Each cloud of rows lies close to a flat space through zero, with a little noise off it, and is much wider in some directions of that space than in others. After each cloud: how many dimensions does that space have?
In the rows, zero is written as 128.

[[158 153 101 160 202 159 119 113 138 129 113 130 130 139 148 158 128  85
  171 150 148 120]
 [142 115 132 107  85 119 129 141 124 130 143 141 113 129 117 101 132 170
  106 105 120 133]
 [133 166 181 142 145 158 125 102  83 141 127  88 161 102 136 117 126 120
  108 124 123 135]
 [104 112 101 108 142  62 124 101 131 140 100 187 164  51  74  96  91 116
  116 158 143 105]
 [100 147 131 139 179 150 137 109 108 115 108 100  93 140 137 144 131  95
  150 132 148 138]
 [137 137 101 142  71 101 109 182 156  96 105 138  92 176 193 205 142 100
  179 126 143 117]
 [118 161 154 101  33 123 141  97 139 170 116 177 126  93 125 182 155 132
  127 134 129 150]
 [140 110 119  77  59 154 152 124 143 122 102 149  68 138  91 151 130  96
  154  99 146 152]
 [139 143 144 135 173 124 130 144 143 146 120 157 137 125  90 149 104 106
  178 143 167  97]
 [178 102  93  86  99 181 146 117 130 127 129 105  89 167 117 149 153  97
  125  91 120 159]
 [146  95 122 143 161 145 129 120 131  99 122 128 157 133 139 104  97 102
  133 155 121 119]
 [132 144 132 161 186 134  96 119 128 130 108 133 175  98 157 114 112 124
  150 169 118 110]
 [ 87  94  94  78 107 143 152 138 169 142 143 141  35 143  48  95 147 181
  137  84 129 160]
 [137 142 149 144 170  65 120 116  90 141 133 146 177  96 133 109 117 157
   94 160 138 103]
 [153 153 145 140 198 150 111  97 106 136  93 129 125 125 111  77 123  88
  168 117 186 108]
 [147 121 151 128  45 151 128 128 138 120 132 137 125 149 153 114 143 127
  126 104 129 137]
 [170 115 140 146 114 116 132 128 106 120 159 113 174 124 147 119 123 156
   76 141  98 134]
 [119 120 140 104 163  80 132  92 125 161 120 201 174  86  83  90 107 118
  124 154 163  89]
 [140  84 105 103  53 101 138 126 166 144 147 162 152 113 107 137 139 166
   97 148  87 150]
 [148 149 110 139 126 144 135 122 146 129 125 160 118 150 140 158 133  72
  157 114 169 109]
 [122 150 101 138 158 122 129 100 145 161 125 155 125  93  93 135 132 134
  136 141 139 134]
 [123 100 119 138 159 105 131 155 143  99 131 153 133 142 126 108  93 116
  147 142 147  93]
 [161  84 101 113  90 181 143 120 145 100 140 128  78 165 134  98 137 149
  123 107 107 165]
 [119 144  96 117 161 150 119 143 163 143 130 170  86 148 127 139 140 137
  175 118 144 109]
 [137 127  98 144 143 170 140 132 147 113 138 112 114 164 145 159 130  77
  144 116 135 128]]
 => 14

[[148 111 154  55 163 138 119 144 120 149 130 104 134 158 150 147 135 139
  137 127 196 141]
 [131 132 128 116 151 112 127 110 139 139 145 147 125 151 113 160 138 149
  168 115 135 119]
 [124 124 158 153 115 146 124 142 147 125 113 143 119 114 143 110 131 143
  120 152 117 130]
 [113 137  89 141 120 136 141 137 112 121 141 105 119 132 123 128 118 124
  127  92 121 122]
 [119 134 107 139 124 121 155 137 107 151 124 132 131 138 121 147 141 140
  156 109 143 104]
 [126 142 130 141 111 121 151 157 131 120 124 107 111 117 118 118 125 122
  124 145 124 158]
 [133 157 137 124 126 123 133 145 134 123 144 113 142 136 146 121 115 129
  131 147 145 165]
 [156 136 139 121 138 118 119 122 127 116 105 130 123 130 122 142 109 112
  139 128 116 132]
 [122 123 106 104 123  94  98 112 159 117 149 127 148 116 144 135 147 136
  129 124 141 128]
 [119 158 118 167 124 122 134 109 143 123 141 167 131 148  97 143 122 118
  137 131 102 121]
 [131 133 164 138 156 127 132 110 116 155 115 160 146 138 126 135 131 145
  164 124 105  97]
 [150 138 171 104 140 120 128 128 132 140 123 129 125 123 132 134 131 120
  134 153 145 156]
 [137 106 117  91 115  91 113 102 144 114 122  96 137 100 171 141 146 129
  126 137 136 135]
 [146 135 170 105 133 111 145 133 127 151 127 125 148 115 144 128 130 112
  131 166 151 140]
 [123 110 111 121 141 125 133 121 136 128 152 132 117 132 107 132 136 144
  139 120 124 126]
 [142 112 147  80 135 121 103 120 106 134 133  91 132 106 157 111 127 126
  113 128 157 152]
 [149 155 119 166 123 136 134  86  72 123 112 132 133 141 129 138  74  96
  134 112  94 103]
 [137 126 114 112 127 123 101 100 137 106 145 123 134 139 144 131 120 133
  120 137 137 150]
 [124 147 110 136 142 126 125 109 105 142 133 145 133 137 111 137 132 133
  151  85 118 116]
 [107 129  99 176  95 169 140 136 150 103 147 130 102 112 139 108 119 125
   93 127 104 134]
 [ 98 124 116 124 120 107 119 167 204 122 148 148 126 121  99 142 157 121
  119 129 139 105]
 [132 120 123 129 139 113 126  93  96 132 124 124 142 104 125 102 137 141
  137 116  86 139]
 [117 109 116 149 121 126 131 104  78 129 121 106 121 114 113 105 115 131
  123 110  90 110]
 [122 127 152 111 133 132 129 144 148 138 144 124 121 138 135 137 135 136
  131 142 158 134]
 [164 133 138 127 137  89 132 118  99 149  89 157 152 120 122 144 130 134
  174 140 134 107]]
 => 15

[[ 88 149 115 149 136 151 131 159 113 152 169 106  94 114  78 106 165 138
   86 127  58  98]
 [137 122 163 115 124 164 131 108 133 117 100 129 141 143 138 155 111 149
  148 143 144 165]
 [ 94 137  70 163 141  93 132 146 105 124 159 110  97 143  88  97 193 107
  131 123 133 150]
 [137 134 124 145 173 123 135 119 100 112  88 125 146  85  87 157 132 127
  130 163 166  77]
 [127 133  75  99 134  83 112 135 144 136 157 126 111 135 130 127 123 115
  157 103  99 161]
 [122 113 122 124 104  93 145 112 146 132 147 114 141 147 147 138  93  99
  150 105 159 119]
 [134 131 132 158 107 120 119 127 140 108 125 153 119 160 139  81 143 117
  117 125 140 157]
 [162 108 147 178 132 102 123  99 170 113  97 110 167 114 110 141 102 127
  116 112 178 102]
 [122 127 101 129 117  73 139 109 145 108 136 124 127 157 118 137  99  90
  167 121 165 153]
 [163 129 144 104 140 128 114 115 153 114  95 148 142 107 131 158  79 141
  135 138 118 121]
 [140 108 133 124  98 108 120 120 167 138 142 118 139 145 159 125 103 125
  137  85 127 151]
 [146 129 131 119 119 128 113 137 128 125 124 160 129 135 170  95 139 129
  120 120 129 137]
 [117 135 112 118 143 135 131 145  76 127 124 146 119 132 143 103 182 125
  132 150 148 145]
 [131 145  96 138 138  98 113 128 134  98 122 153 104 152 112 103 143 114
  143 138 130 179]
 [122 126 146 149 142 156 140 127 121 145 122  93 138  96  95 158 130 147
  103 135 116  81]
 [142 142 113 147 130 139  93 153 112 109 124 176  94 156 151  39 212 143
  100 134 108 193]
 [111 131 123 174 145 111 143 117 137 124 124  93 134 108  57 149 124 118
  116 136 139  90]
 [112 127 149 172 124 142 144 123 131 127 127 104 129 129  85 132 134 131
  104 141 140 107]
 [116 137 129 141 117 122 142 124 120 111 123 146 125 146 119 117 125 106
  129 146 153 127]
 [135 142 133 139 155 148 122 136 115 126 110 133 131  91  97 133 138 143
   99 154 107  88]
 [118 104 156 171 108 119 167 101 129 127 124  92 163 132 118 153 106 107
  127 127 202  79]
 [137 131 153 138 131 155 122 135 135 141 123 127 139  97 122 129 119 146
   89 128 102  82]
 [ 97 149  79 125 153 105 138 137  92 118 143 124  97 134  87 126 159 105
  151 153 123 150]
 [141 130 145 122 126 164 108 130 131 123 116 140 117 140 144 115 153 161
  123 133 104 174]
 [130 119 150 197 178 164 144 111 103 119  75  82 158  78  50 172 164 161
  100 174 176  77]]
 => 8

[[105 123 135 140 121 106 159 183 113 130 117 135 136 143 110 113 137 131
  128 152 119 145]
 [143 143 141 136 127 127 144 126 110 170 143 128 126 159 121 101 127 127
  116 114 133 128]
 [134  99 111 107 139 151 109 107 136 100 108 128 126  86 159 160 128 146
  147 116 130 129]
 [142 123 136 125 135 136 146 136  94 160 121 134 127 142 144 111 134 142
  130 111 131 136]
 [145 142 128 126 138 143 111  86 119 156 129 108 123 138 137 124 127 128
  123 110 134 117]
 [125 150 129 141 123 118 113 110 145 129 143 113 127 137 108 123 122 110
  115 133 127 118]
 [147 143 144 133 130 130 153 132  90 191 142 135 127 169 130  89 131 134
  119 107 132 127]
 [ 86 150 119 149 109  93 101 138 190  61 139 111 132 114  69 152 121  92
  107 185 120 119]
 [102 182 105 137 137 133  33  31 195  69 123  42 127  97  89 177 114 102
  110 161 127 103]
 [ 97 152 116 136 134 127  90 107 148  97 104  74 133 112 102 151 129 122
  124 160 121 131]
 [166  96 156 122 125 133 210 189  49 217 138 194 128 175 170  69 137 156
  139  81 133 146]
 [116 156 134 142 125 117 118 119 137 132 134 103 132 144  96 119 127 115
  112 144 125 123]
 [180 108 127 102 138 157 121  76 118 161 140 150 117 123 180 132 117 143
  141  74 145 115]
 [165 121 137 120 127 136 144 110 108 175 145 155 122 146 158 111 126 138
  132  92 134 120]
 [159 119 134 117 135 147 139 113  94 168 129 141 125 138 157 116 127 144
  137  94 134 130]
 [117 117 124 127 127 127 132 149 129 110 115 132 131 115 129 138 133 131
  134 141 123 138]
 [116 134 102 117 137 139  65  71 182  60 118  91 126  80 124 184 118 118
  133 143 128 109]
 [157 160 118 121 142 152  65  24 150 139 140  83 116 121 134 145 116 116
  122  98 138  97]
 [117 104 145 134 116 105 190 213  99 138 128 175 135 145 125  98 136 136
  131 140 122 152]
 [139 123 128 119 140 144 130 117 104 148 115 122 125 129 149 126 131 142
  136 111 131 132]
 [135 124 131 128 119 124 138 135 131 130 141 145 125 132 129 122 125 125
  127 126 128 124]
 [136 141 112 122 126 135  85  74 171  99 144 114 120 106 126 156 113 110
  121 127 133 107]
 [122 114 143 134 123 115 184 198  84 160 121 158 138 157 129  95 140 141
  129 130 123 153]
 [130 133 118 124 128 131  96  93 162  97 137 119 123 111 127 152 121 118
  126 132 130 113]
 [124 135 109 121 139 143  91  87 144 108 113  94 126 106 131 152 127 130
  132 133 126 122]]
 => 4

[[118 151 133 108 108 126 108 172  99 159 117  85 147 160 133 115  99 127
  107 146 125 134]
 [105 119 145 129  98 120 133  97 122 126 134 133 129 156 124 120 132 113
  127 117 125 149]
 [124 109 113 120 112 126 123 166 121 185  84 102 160 123 138 110 122 123
  185 180  81 175]
 [156  95 101 125 101 175 124 210 137 133  71  72 157 166 146 117  97 135
  110 105 118  91]
 [128 164 187 131 127 179 106 175 113 162 127  90  98 105 109 127 118  90
  128 151 107 113]
 [151 114 173 130 124 100 115 146 120 105  79 106  90 112 147 124  92 109
  119 118 148  65]
 [114 108 181 152 120 136 116 135 118  96 118 124  88 100 105 105 134  79
  112 103 131 106]
 [ 83 152 163 112 122  52 103 124 107 135 189  96 191 127 100 124 108 138
  122 169 154 149]
 [ 94 138 163 130 100  92 132 105 113 112 154 154 131 129 130 100 132  79
  113  87 127 192]
 [136 122 155 108 132  91 133 140 109 133 145 104 143 111 109 120 140 112
  124 138 125 129]
 [159 111  99 150 122 196 137 173 160 124  69 143 110 124 172 117 118 114
  142  82 101 130]
 [154  85 121 101  88 141 147 132 115 129  98  95 149 156 135 114 143 133
  133 120 106 114]
 [136 133 107 121 131 116 145  61 127 106 133 164  93 158 141 150 137 152
  106 110 155 108]
 [107 200 181 148 119 174 105  88 124 112 147 167  77 100 154 129 113 115
  130 125 136 132]
 [126 127  97 127 170 127 128 142 134 167 141 121 123 125  87 155 148 146
  138 175 122 120]
 [129  84  35 117 137  82 132 200 133 166  79 104 174 191 136 121 101 151
  114 128 124 157]
 [111  85  74 102  97  91 130 155 106 107 148 102 243 133 123  80 152 158
  129 124 112 187]
 [126 159 147 120 171  36 117 190 118 179 118 113 110 133 126 139  80  83
  100 135 146 153]
 [161 127 155 119 109 173 127 156 128 130  96  86  95 156 135 141 107 117
  100 107 130  60]
 [ 97 101 150 129  75 121 100 151 112 128 105  77 167 153 122 103  98 130
  133 145 131 117]
 [151 144 124 112 123 152 113 114  77  82 108 134  74 128 143 112 135 147
   75 110 152  73]
 [125 145 144 118 142 109 130  88 107 170 102 139  44 162 114 160 123 118
  120 163 138 103]
 [103 150 168 116  81 143 102 128 103 140 140  94 172 121 136 106 117 133
  153 162 111 151]
 [127 156 147 114 136 120 123 134  96 150 123 122  78 145 115 129 124 101
   95 127 136 128]
 [146 162 160 116 104 177 121 120 112 131 117 118 100 131 153 129 119 125
  123 129 120 103]]
 => 11
